All groups share one centre, and each spreads out both ways along 11 directions, with some noise.
In the rows, 128 means zero.
Some rows, each with its group after it:
[130 106 128 127 117 141 117  89 118 143 148 173 109  94 149 122 139 133
  97  83 110 176]
B
[ 80 119 143 192 127 138 147 126 147  85 133 107  77 120 121  80 144 137
 100 102 125  43]
Y
[116 129 107  94 103 116 110 162 146 161 151  86 108 164 129 121 103 129
 119 143 162 105]
W
[112 115  74 122 115 112 102 107  95 169 177 126  81 132 170 126 142 149
 114 158 166 151]
W
[104  82 153 126 140 115 121 115 173 114 173 139  82 172  98 136 142 125
  65  97  65  88]
B
[109 170 110 178 115 118 130 105 124 172 147 120 114  75  96 103  79 120
 113 145 163 104]
A
[ 77 147  74 139 136 155 132  97  64 133 157 136 135 146 104 108 186 143
 126 122 133 168]
W
[ 99 135 158 127  93 100  98 130 165 129 124 123 190 133 135 148  88 146
  74 126 165  76]
Y
[ 94 163  73 168 143 110 128 117  91 127 111 166 115  88  98 155 145 129
 140 131 134 212]
Y
[145 122 132 135  99 174 125 157 135 149  83 148 150  65 104  98  85 162
 186 111 183 192]
Y
[129 135 152  57  95 116 127 177 178 149 124 124 110 187 107 137 105 111
  94 116  68 124]
A
[102 176 165 152 108 150 135 108 117 127  58 165 175  74 123 110 115 138
 118 101 115 161]
W
[140 174 133 118 129 108 118 100 115 127 102 133 185  89 182 153 119 126
  99 134 120 142]
Y
[143 139  88 105 142 159 107 140 142 144 134 112 132 123 123  95 108 163
  66 106  41 184]
A
[151 129 160 124  76 104  55  87 104 162 114 145 158 124 110 111 121 140
 121 125 122  92]
B
[145 141 128  98 142 112 109 138 147 143 114 108 156 120 162 142  88 140
  94 126 120 161]
Y
[ 95 138 142 180 136 118 110 130 123 151 111 142 111 132  98 133 123 152
 141 188 141 125]
A
[108 134 141 124 140 169 161 168 136 105  82 115 123 128 117  92 123 117
 156  90 132 146]
W
[173  93 126 144 106 113  86 152 140 112 112 112 129 112 102 124 113 153
 165 134 158 113]
Y
[ 87 144 135 162 160  92 160 140 119  99 103 125  78 154 110 155 151  89
 153 155 118 110]
Y
[138 108 121  94  86 122 135 104  92  77 142 151 176 147 143 155 201 112
 143  83 157 105]
W
[159 126  81 121  27  98 101 156 112 105 107 137  87  81 171 123 137 141
 160  90 191 118]
A
[109 125  67 147 103 101 162 177 163 110 156 124  79 110  73 154 109 102
 140 107 187 116]
B
[190 130 104 133 100 171 114 152 148 111 117  98 150  79 149  76 104 183
 120 107 102 125]
A
[116 101 134  98 153  93 109 159 139 123 130 101  89 207  72 145 131  91
 141 125 114 122]
B
[134  89 154 157 157 107  90 131 120 133 121 151 135 173 101 163 146 170
 174 216 125 144]
A
[ 97 111 135  76 116 149 125 135 118 120 135  96 151 182 177 111 149 144
 110 113 162 121]
W
[153 103 187  96 167  99 102 142 157 125  87 117 156 139 167 167  97 126
 134 147 128 154]
W
[111 172 165 156  98 124  85 140 103 190  61 169 131 129  85 111 100 152
 160 200 104 161]
A
[140 177  95 147 105 165 122 126 135 168 131 111  99  64 171  63  82 170
  68 118  67 148]
A
[111 142 197 121  97 149 192 112 105 102  88 186 104 129 154 118 185  78
 164 106  94 102]
A
[145 129 159  97 128 141 145 127 132 196 129 161  98 108 156 134  97 110
 147 145 133 183]
B
[ 49 169 121 171 138 131 175 129 127 104 129  99  57 142 162  95 149 116
  85 128 107  69]
Y
[110 119 126 100 154 134 126  89  74 108 128  97 119 129 221 107 165 115
 119  87 161 142]
A
[183  70 152 116  79 131 121 120 141 115 147 168 125 120  83 125 150 116
 179  85 149  91]
B
[ 85 123  84 145 158 143 136 102  71 115 162 130 126 160 109 128 194 130
 144 145 143 141]
W
[ 63 180 142 124 152 130 144 143 123 173 112 109 100 153 162 119 101 127
  98 175 113 140]
Y
[179 172 151 112  85 135 123 103 109 152 116 132 171 105  71 108 115  89
 154 107  97  87]
W
[156 108 102  94  73 125 138 123 111 121 175 115 117 149 143 119 163 108
 147 105 159  68]
W
[116 116 144 169 147 113 127 115 158 119 150 144 158 136  84 163 120 141
 110 168 117  86]
B
[121 146 195 148 175 125 141 135 157 148  85 134 104 110 117 121  80 100
 128 137  92 131]
Y
[125 119 167 134 105 136  93  76 123 137 135 161 102 118 160  89 151 142
  63  88  49 110]
B
[ 96 174 141 133 181 111 147 170 146  93  55 102 102 134 186 142 112 122
 105 148  80 156]
B
[142 157 154 152  86  95 120  73 102 140 140 152 134 109 144 139 142 105
 111 142 113  52]
Y
[144 137 111 105 153 159 134 159 112 172 126 111  98 137  85  97 112 107
 183 136 122 181]
W
[194 145 154 101  71 101 102  83 115 149 115 179 198  69 139 164 112 107
 140 112 133 135]
Y
[114 155 107 148 118 181 134 132  93 163 127  98 114 117 105  51 131 145
 158 143 141 132]
W
[158 142 116 116  72  90  55  77  93 181 149 166 143 115  93 139 126 120
 110 113 118 142]
B
[113 121 132 162 125 128 150 132 108 180 130 177  32 123  60 110 133  97
 196 146 126 157]
Y
[ 90 150 144 132 107  50 139 142 141 147 118 129  65 110 164 177  87  71
 127 130 209 111]
A
[159 164 144 158 130 126 131  79  90 147 106 191 136  63 103 128 138  99
 159 119  86 172]
W
[113 155 106 150 128  90  85 146 117 102  77 102 111 127 102 131 124 128
 121 106 119 147]
B
[ 97 103 115 127 163 122 125 161 155 107 110 118 102 126 120 130 108 132
 133  86 172 184]
B
[124 108 142 103 102 121 153 180 173  58 104  97  86 151 163 118 143 116
 109  71 114  69]
B
[130 153 129 124 143 117 117 161 168 122 110  60 164  96 115 128  51 118
 102  97 177 118]
A
[138 165 102 201 117 129 115 107 107 164 131 133 126  44 120 102  90 153
 138 159 167 126]
A

New rows, each followed by its group:
[154 113 141 108 195 134 162 108 144 108 143 139 167 123 111 165 128  88
 126 101  93 164]
A
[103 133 155 132 160 104 139  83  95  99 150 109 110 182 177 132 185  95
  97 148  79  48]
Y
[ 67 178  90 151 130  90 132 154 123 127 106 123 116 137 128 166 114 131
 104 168 143 159]
Y
[118 173  79 162 159  96 153 163 120 107 101 120 146 110  83 182 114 108
 176 176 170 154]
B
[205 120 167 113 169 107  96 121 146 117 109 102 166 130  97 138 101  98
 142 115  79 106]
W
[112 125 127  84 161 165 208 169 129 115 105 105  73 136 207 115 136  96
 169 107 159 160]
B
[162 118 127  80 101 148 120  92 126 155 150 159 158  87 154 124 116 117
  98  54 127 179]
Y
[118 134 150 145 124 112 155 116 131 157 125 190  57 118 155 146 135 114
 124 164  70 155]
A
[172 133 158 127  50 133 117 120 118 153 117 151 113  98 126  95 128 122
 158 106 134  86]
B
[126 162 132 177  97 157 156 111 103 169 124 152 120  77 125  97 117 136
 168 165 156 115]
B
[194 117 153 124  77 130 111 136  92 114  69 159 151  96 165 129 152 147
 208 141 155 139]
A
[ 98 158 119 137  97 121  91  96  84 131 124 102 154 123 156  96 142 145
  97 118 164  92]
B
[112 154  80 155 152  81 111 115 104 115 115 148 122 116 113 177 148 116
 111 144 118 181]
Y
[163 133 177 131  62 132  79 113  96 118  82 125 136 118 140  71 147 133
 153 104 120  67]
B
[128 153 160 158  75 119 147 149 113 172 101 163  75 112  84 119 106 100
 209 176 164 101]
Y
[ 98 115 149 141 132  77 124 160 136  96  73 153  78 137 179 171 138 122
 149 141 158 145]
A
[165 135  97 106 123 109 138 162 128 138 126 118  62 123 135 130 119  97
 165 121 117 154]
Y
[136 171 154 119 105 121 133 150 155 123  74  81 151  67 176 106  58 114
 123  95 185 100]
A
[ 79 158 119 140 132 185 162 160 115 124  97 114 126 132  91  79 130 132
 147 106 139 154]
W
[161 127 167 113 127 117 131 117 153 200 136 164  63  99  90 116  77  78
 125 104  89 153]
Y
[126 145 141 167 151  87 121 118 152 108 114 139 131 107  98 156 110 109
 100 123  91 116]
W
[ 60 163 110 175 147  96  99 139 141 103  98  87 129 130 131 128 112 160
  54 133 124 106]
B
[133 136 157 199 195 147 120 119 130  86  88  95 144 102  95  99 117 140
 141 141  93 102]
W
[100 153  82 151 138 109 126 125 137 130 149 106 100  91 121 121 107 122
  73  82 142 147]
A
[ 77 114 113 139 174 160 145 176 141 112  84 130 130 132  91 132 115 150
 159 121 174 217]
Y
[103 148 187 162  89 116 132  86 134 168 130 178 119 101  91 124 103  98
 107 127 123  83]
Y
[ 67 167  81 161 169 123 147 131 126 107 120 114 113 108 157 136 132 141
  72 125 116 160]
B
[151 138  79 136  61  80 122  90 103 172 196 174  69  99 124 157 144  97
 131 140 149 102]
W
[145 115 110 151 137 113  78 142 142 143 122 109 120 122 117 116  93 172
 119 148 129 139]
Y
[ 68 155 133 132 158 134 135 169 120 166 103 116 107 159 127 124 101 142
 143 194 148 170]
Y
[142  70  94  97 102 114  86 157 127 152 170 125  69 188  89 126 145 137
 167 138 162 134]
Y
[128 110 156 172 106  95 174 129 138  90 113 156  65  81 214 157 144 116
 161 151 192  75]
A
[110 124 129 133 151 138 135  96 112 149 174 122 155 159  60 130 141 101
 126 130 132 112]
A
[102 103 116 111 156 127 121 135 104 110 115 151 166 164 106 173 162 138
 168 137 173 198]
Y
[146  91 120 101 149 148 155  81 102 110 188 117 125 139 181 129 178  99
 124  98 134 105]
A
[ 80 148 171 155 138 120 126 128 124 137  88 150 145 134 145 144 115 146
 120 171 141 139]
W
[106 146 154 123 155 133 141 156 139 135  86 120  63 139 155 107 112 115
 119 133  86 159]
B
[109  99 102 169 149 120 119 126 111 114 138 120  87 114 169 126 148 164
 145 159 179 137]
W
[129 112 105 106 168 173 156 180 145 110 123  79  81 150  94  82 122 113
 163  81 124 158]
W
[ 91 160 147 139 110 123  73  90  93 186 128 132  53 153 120  64 132 123
  75 127  46 117]
B
[187 161 104 117 110  74 109 154 152 155 103 137 103  75 125 163  72 106
 134 127 118 168]
Y
[126 136 118 110 127 127 183 199 144 115  98 107  72 131 131 134 114  91
 194 128 169 136]
B
[124 129 123 127 101 178 134 170 143 170  88 156 147  67  91 102  70 153
 177 105 192 213]
Y
[135 129  99  77 109  62 101 143 135 148 159 123 102 172  86 175 123  81
 119 111 126 135]
B
[156 182 158 116  85  92  67  68  70 160 104 143 161 133 157 126 146 124
  97 150  59 103]
B
[181 113 121 107  53 130 148 163 161  90 126 122 123  99 154 121 130 124
 146  84 156  75]
A
[151 152  83 102 131 117 214 174 132 123 136 142 103 110 130 180 131  70
 196 151 166 156]
B
[ 69 152 136 151 111 151 151 132 120  96 100 132 112 145 102  94 157 123
 111  87  98 109]
A
[112 138 148 174 184 168 185  82 112 105 127 159 125  92 139 108 160 117
 119 120  80 144]
A
[110 149 188 110 114 113 112 164 154 150  55 131 172 136 133 156  75 141
 143 161 160 144]
W
[153 125 111 124 166 121 101 158 151 124 112 100 129 124  82 128  84 130
 133 115 117 173]
W
[165 145 137  86 117 117 122 146 120 195 106 163 120 117 108 156  84  95
 172 152 137 209]
Y
[ 84 143 116 151 148 150 109 129  91 160 116 109 137 134 121  99 124 172
 140 177 150 152]
W
[160 114  98 105  75 109  97  96  87  97 151 138 188 134 153 154 181 145
 139 120 170 105]
Y
[120 187  97 131  93 129 147 131  78 162 110 114 109 101 150 104 126 105
 167 143 174 133]
B
[117 139 153 152  53 104 113 184 132  86  27 159 106 109 151 123 139 155
 180 128 155 123]
A
[134 115 142 126 119 174 129 120 121 127 138 134 140 164 118  92 161 159
 125 151  67 107]
A
[122 127 149 167 153 133 181 128 149  90 128 148 111 138 122 143 158 117
 131 159  70  82]
B
[108 144 163 123 185 130 144 104 118 132 109 120 151 128 139 134 122  92
 131 123 124 148]
A
[151 113 132  71 109 153 181 144 108 184 154 142  70 133 129 118 126  77
 217 128 181 163]
B
[162 153 138 119  54 132 139 171 151 108  74 156 130  95 115 116 120 119
 152  91 116 123]
A
[138 114 156  93 119 164 155 186 167 116 102  73 119 132 172  82  89 133
 145 101 148 107]
Y
[165 129 189  95 105 101 131 166 168 117  88 115 148 157 154 150 104 111
 148 157 124  61]
B
[162  78 101  93 178 112 120 125 148 110 167 133 139 160 118 173 148 119
 121 122 110 161]
A
[126 146 158 170 114 123 123 133 119 168 103 157  96 106  93 116  98 121
 172 166 135 132]
Y
[132  74 180 115 158 146 173 187 186  70  94  99 155 154 137 145 111 128
 173 124 191 102]
B
[124 162 114 134 138 108 167 147 108 115  96 147  87 110 129 149 138  80
 174 126 124 167]
Y
[111 116 172 159 106 141 127 112 158 129 140 109 106 118 136  76 106 134
  72 103 119  37]
Y
[142 166 160 167 113 160 186 122 115 103  90 142 142  78 183 105 143 139
 156 162 113  74]
B
[105  71 126 123 146 152 158 109 148  80 184 137  80 157 138 108 185 118
  85  59  98 101]
B
